The rows are grouped in 3 different ways at once. Each group adds its own fixed numbers to the row, and there is some noise. The rows also spread widely along 10 directions, which tell nothing about the answers.
In the rows, zero is written as 128.
Known rows, each followed by its group in each grouping:
[112 105 116 141 147 152 121 172 138 144 125 172 149 164 109 128  97 118
 110 156 121 111]	z247 P z596
[ 97  86  89 144 139 158 140 162 128 140 132 137 182 146 100 129 116 146
 135 160 122 112]	z470 J z262
[157 113 123 124 143 142 115 141 133 180 124 140 133 144 133 135  97 102
 127 136 139 151]	z931 N z927
[165  94 160 145 156 130 101  86 128 115 157 117 141 113 166 152 122 147
 121  99 110 252]	z931 J z262
[ 93  72  92 131 150 114 137 143 107 115  99 152 162 119  91 138 107 172
 110 118 109  93]	z470 T z287
[123 109 142 133  83 197 183 151 142  99 115 148 139 133 144 108 122  87
 135 111 144 114]	z247 V z596
[172 135 149 133 127 158 100 112 121 165 129 128 108 110 138 134 141  95
 105 116 154 151]	z247 N z287
[138  95 113 135 156 123 148 125 120 114 122  95 135 149 143 171  85  93
 163 152  92 113]	z470 V z951
[131 103 135 148 123 154 156 117 113  85 140 103 147 127 154 134 128 121
 157 103 113 147]	z931 B z951
[139 116 118 116 145  92 108 150 108 116 133 160 142 149 132 168  90 156
  57 132 105 157]	z470 T z927
[157 110 139 146 134 176 124 118 149 142 111  90 121 108 139 151 122 101
 152 165 108 156]	z247 B z596
[138 101 110 129 124 131 146 175 131  99 163 116 147 153 138 162 108 101
 128 145 121 140]	z247 P z287
[154 126 133 130 130 138 128 154 121 142 148 150 140 176 163 151  96  91
 104 146 125 156]	z247 J z596
[107 127 137 137 127 188 123 142 132 200 108 184 157 132 121 109 123 140
  85 148 137 125]	z247 J z287
[120 124 106 166 167 130  91 133  95 126 147 162 149 153  97 125 129 111
 123 110 126 110]	z931 T z287
[164  72 124 122 138 122 111 154 161 140 100 142 112 121 111 132  98 124
 101 124 140 157]	z247 P z951
[154 120 127 134 139 118 125 129 104  93 143  98 133 128 159 174 114 125
 111 136 101 151]	z931 B z596
[164 112 125 149 133 139 126 140 134 101 145 106 123 138 136 143 120  89
 138 123 126 153]	z931 B z951
[ 92  93 149 147 139 150 152 140 125  84  94 216 142 155 107  89 108 126
 124  77 111  92]	z470 P z951
[132 126 115 172 150 160 111 152 132 117 169 112 144 158 121 146 121  79
 147 169 110 128]	z931 V z951
[131 114 149 125 110 132 153 139 101  71 132 175 141 154 159 132 108 125
  86  77 124 147]	z247 T z596
[171  81 113 129 133 112 115 154 149  99 144  92 131 113 129 168 111 125
 102 145 124 176]	z931 J z596
[158  68 126 147 172 101 115  97 126 107 119  90 126 122 130 164 103 114
 164 124  96 163]	z470 J z951
[147 142 127 130 146 122 112 139  94 142 167 120 150 156 174 179 108 137
  97 152 109 179]	z247 B z287
[146 131 138 152  83 189 152 111 112  73 115  94 108  95 127 129 160  64
 135 107 127  95]	z247 T z262
[120 117  72 142 113 171 136 191 142 151 156 123 168 143  98 128 135 106
 130 161 158 105]	z931 T z287
[ 93  71 133 125 116 167 165 122 115 132  79 137 159  89 121 121 117 169
 124 121 119 105]	z247 N z596
[164 100 118 138 137 151 120 173 189 131 162 123 134 146 130 144 106  79
 141 154 133 196]	z931 V z287

New rows. What belongs after each?
[139 112 123 146 122 166 130 167 155 115 124 119 130 140 118 148 111  93
 128 178 108 123]	z247 B z596
[124  89 104 121 127 132 146 145 112 160 123 102 162 131 141 156 102 153
 107 159 125 132]	z247 J z951
[125 103 135 143 139 145 121 149 136 124 120 160 143 150 127 122 104 133
 112 128 122 152]	z247 B z951
[146 150 154 159 124 190 115 110 121 149 119 149 118 125 132 104 147  95
 121 109 140 128]	z931 B z951
[130 114 102 155 145 128 117 164 120  94 155 130 141 159 105 154 114  84
 130 151 107 112]	z247 T z287
[100  99 141 167 138 159 143 109 109  71 120 137 145 123 114 131 128 107
 155 109  83 108]	z247 T z287
[120  99 122 150 122 140 140 154 125  78 102 157 120 145  95 122 111  84
 118 115 112  75]	z247 T z951
[148 109 131 147  97 181 146 138 141 105 125  99 125 112 132 123 140  94
 147 124 142 137]	z247 B z951
[149 129 101 159 151 146 103 150 128 131 147  88 137 143 117 162 124  89
 142 187 108 114]	z931 B z596
[133 125 122 141 135 139 144 124  94  80 146 106 142 149 155 165 120 112
 137 135  94 132]	z470 B z262
[125 132 141 148 132 191 122 106 128 168  93 172 128 111 107 101 144 109
 126 103 134 107]	z470 T z287
[162  90  61 118 150 115 103 175 140 183 127  79 142 132 100 165  93 129
 124 182 143 134]	z931 B z927
[121 117 149 127 144 174 125 137 155 191  98 173 139 128 133 137 100 135
  97 163 106 145]	z247 P z287
[185  81 126 123 119 159 127 139 183 143  92 109 100 100 109 121 108  84
 153 115 147 162]	z931 B z927
[128 144 137 128 105 138 147 148  93  71 146 121 146 130 170 169 121 151
  63 138 100 133]	z931 B z596
[155  65 134 116 114 127 160 105 128  72 105  66 126  78 157 173 109 152
 130 117  98 179]	z247 B z262
[113  91  98 146 148 138 143 139 112 133 149 107 174 132 121 149 119 132
 148 139 114 123]	z931 J z287
[131  81 120 119 112 127 158 152 130 102 115 133 145 137 140 143  93 131
 107 118 121 146]	z247 T z951
[143  84 120 113 121 117 163 166 146 102 132 108 144 136 153 184  90 121
 103 163  95 160]	z247 J z287
[160 104 121 135 132 170 145 133 149 167 149  99 138 138 151 142 118  74
 186 138 144 167]	z247 P z287
[174  83 124 124 131 112 103 140 140 116 118 122 115  96 116 145 121 136
  79 107 143 166]	z931 J z596
[ 95  89 114 162 141 153 162 105  94  81 111  81 159 108 121 142 126 129
 179 130  78  80]	z931 B z951
[167  77 130 120 108 140 167 153 180  74 115  80 119  97 145 166 106 102
 140 137 104 172]	z931 B z287
[174  82 120 134 141 125  91 166 180 130 120 108 114 113 107 167 101 113
  91 185 114 176]	z247 J z596
[151 127 128 140 122 166 109 140 128 139 143 125 134 119 130 136 139 123
 108 133 141 161]	z247 B z287
[ 80  86 115 147 119 170 162 173 133  94 136 162 179 137 113 112 120 147
 130 128 119 108]	z931 P z596
[147 125 119 135 115 164 123 138 114 150 134 120 137 134 137 142 125 108
 108 143 138 145]	z247 T z262
[125 142 159 155 109 183 135 125 111 118 148 176 148 149 149  96 150 119
 105  86 147 151]	z470 J z951
[ 94  85  97 154 164 149 111 141 128 151  82 188 150 147  61 102 107 129
 129 133 115  75]	z470 T z262
[137  65 106 160 152 160 126 124 159 126 135  93 155 118 100 131 114 100
 208 129 114 172]	z931 T z927
[160 112 121  91 108 136 164 135 115 162 108  96 128 128 173 169  84 111
 111 143 131 139]	z247 V z927
[110 112 132 150 162 142 114 138 124 124 140 148 150 141 123 155 107 131
 111 159  91 142]	z247 V z287
[100  62 128 144 121 137 154 138 131  42  97 120 146  98  95 146 105 140
 128 126  72 117]	z247 T z927
[164  89 134 137 146 128 132  98 145  89  97  68 105  94 132 183 110  92
 155 149  74 139]	z470 T z596
[151  96 109 160 175 123  75 149 155 132 148 116 134 150  95 163  94  96
 139 181  92 169]	z247 T z927
[121  66  81 112 121 129 175 145 103 121  99 135 154 126 114 108 117 142
 156  67 166  90]	z470 B z287
[126  91 118 122  88 157 175 179 145  90 108 112 135 119 127 150 105 105
 112 166 119  94]	z247 N z596
[188 116 112 137 153 126  93 117 121 173 153  79 131 125 151 164 126 105
 131 142 144 185]	z931 J z596
[101  86 121 145 134 147 153 151 135  86 141 137 171 130 126 136 110 150
 140 126 101 152]	z931 B z287
[114 137 137 155 151 128 116 136 101  75 152 139 149 137 138 167 120 141
  89 146  70 133]	z931 B z287
[160  84 130 120 130 114 143 102 112 104  96  87 113  79 130 162 120 114
 126 100 117 117]	z931 N z287
[149  87 128 119 131 116 138 144 127 112 117 128 127 137 144 156  91 114
 116 128 119 141]	z247 N z596
[164  85 117  96 155  67 117 167 133 144 132 171 136 162 147 161  65 142
  68 114 135 182]	z931 N z287
[130  89 135 129 148 122 137 137 127 103  96 148 126 130 123 147  91 125
 114 124  95 128]	z247 B z287
[139  77 110 120 137 104 134 155 122  99 123 165 139 139 113 129 110 135
 101  81 145 136]	z470 J z287
[155  86 138 131 123 117 138 141 141  66 129 128 122 129 134 144 111 108
 121 104 120 154]	z470 N z951
[118  64 130 119 116 154 165 160 155 117  92 164 150 135 122 108  83 138
 137 109 125 153]	z247 B z927
[152 109 139 112 156 118 133 117 125 157  98 131 122 131 148 171  87 114
 116 147  97 132]	z470 N z287
[141  93 102 121 132 147 140 136 106 165 116 118 141 137 124 131 108 105
 151 114 146 104]	z247 P z927
[116 108 125 136 127 162 150 134 119 130 106 139 149 127 137 131 112 135
 124 133 110 114]	z931 B z596
[107  68 128 153 153 125 147 134 135  86 131 122 164 136 128 152  97 138
 142 140  77 151]	z931 J z951
[ 96 155 152 145 109 163 158 165 105  64 156 168 149 160 151 158 125 110
  76 150  80  96]	z247 P z287
[147  93 102 144 130 156 121 160 146 130 110 135 123 130  84 117 122  83
 118 135 143  99]	z931 J z262
[129 133 123 124 131 125 139 130  97 112 121 140 137 131 141 165 116 130
  83 127 104 105]	z470 T z287
[148  93 150 115 141 122 128 120 121 135  81 169 109 119 125 132  97 116
  96  95 124 127]	z247 N z287
[132  74  94 111 173  97 108 123 101 189 101 123 156 119 124 160  92 182
 110 140 129 137]	z470 N z596
[175  86 108 123 141 131 124 156 162 155 103 119 105 126 104 142  95  63
 142 138 142 115]	z931 N z287
[156 112 120 151 141 171 119 122 141 138 106 121 113 129 113 121 128  75
 169 131 131 109]	z470 B z596
[151 110 128 126 134 105 112 156 120  90 153 146 142 139 152 153 107 162
  68 108 128 194]	z931 B z596
[148 130 150 120 138 148 134 101 116 152  96 158 117 124 152 131 118 125
 107  98 124 139]	z470 B z287
[ 83 105 123 163  91 181 165 161 132  46 139 147 168 129 106 110 146 128
 131 117 113 105]	z470 T z951
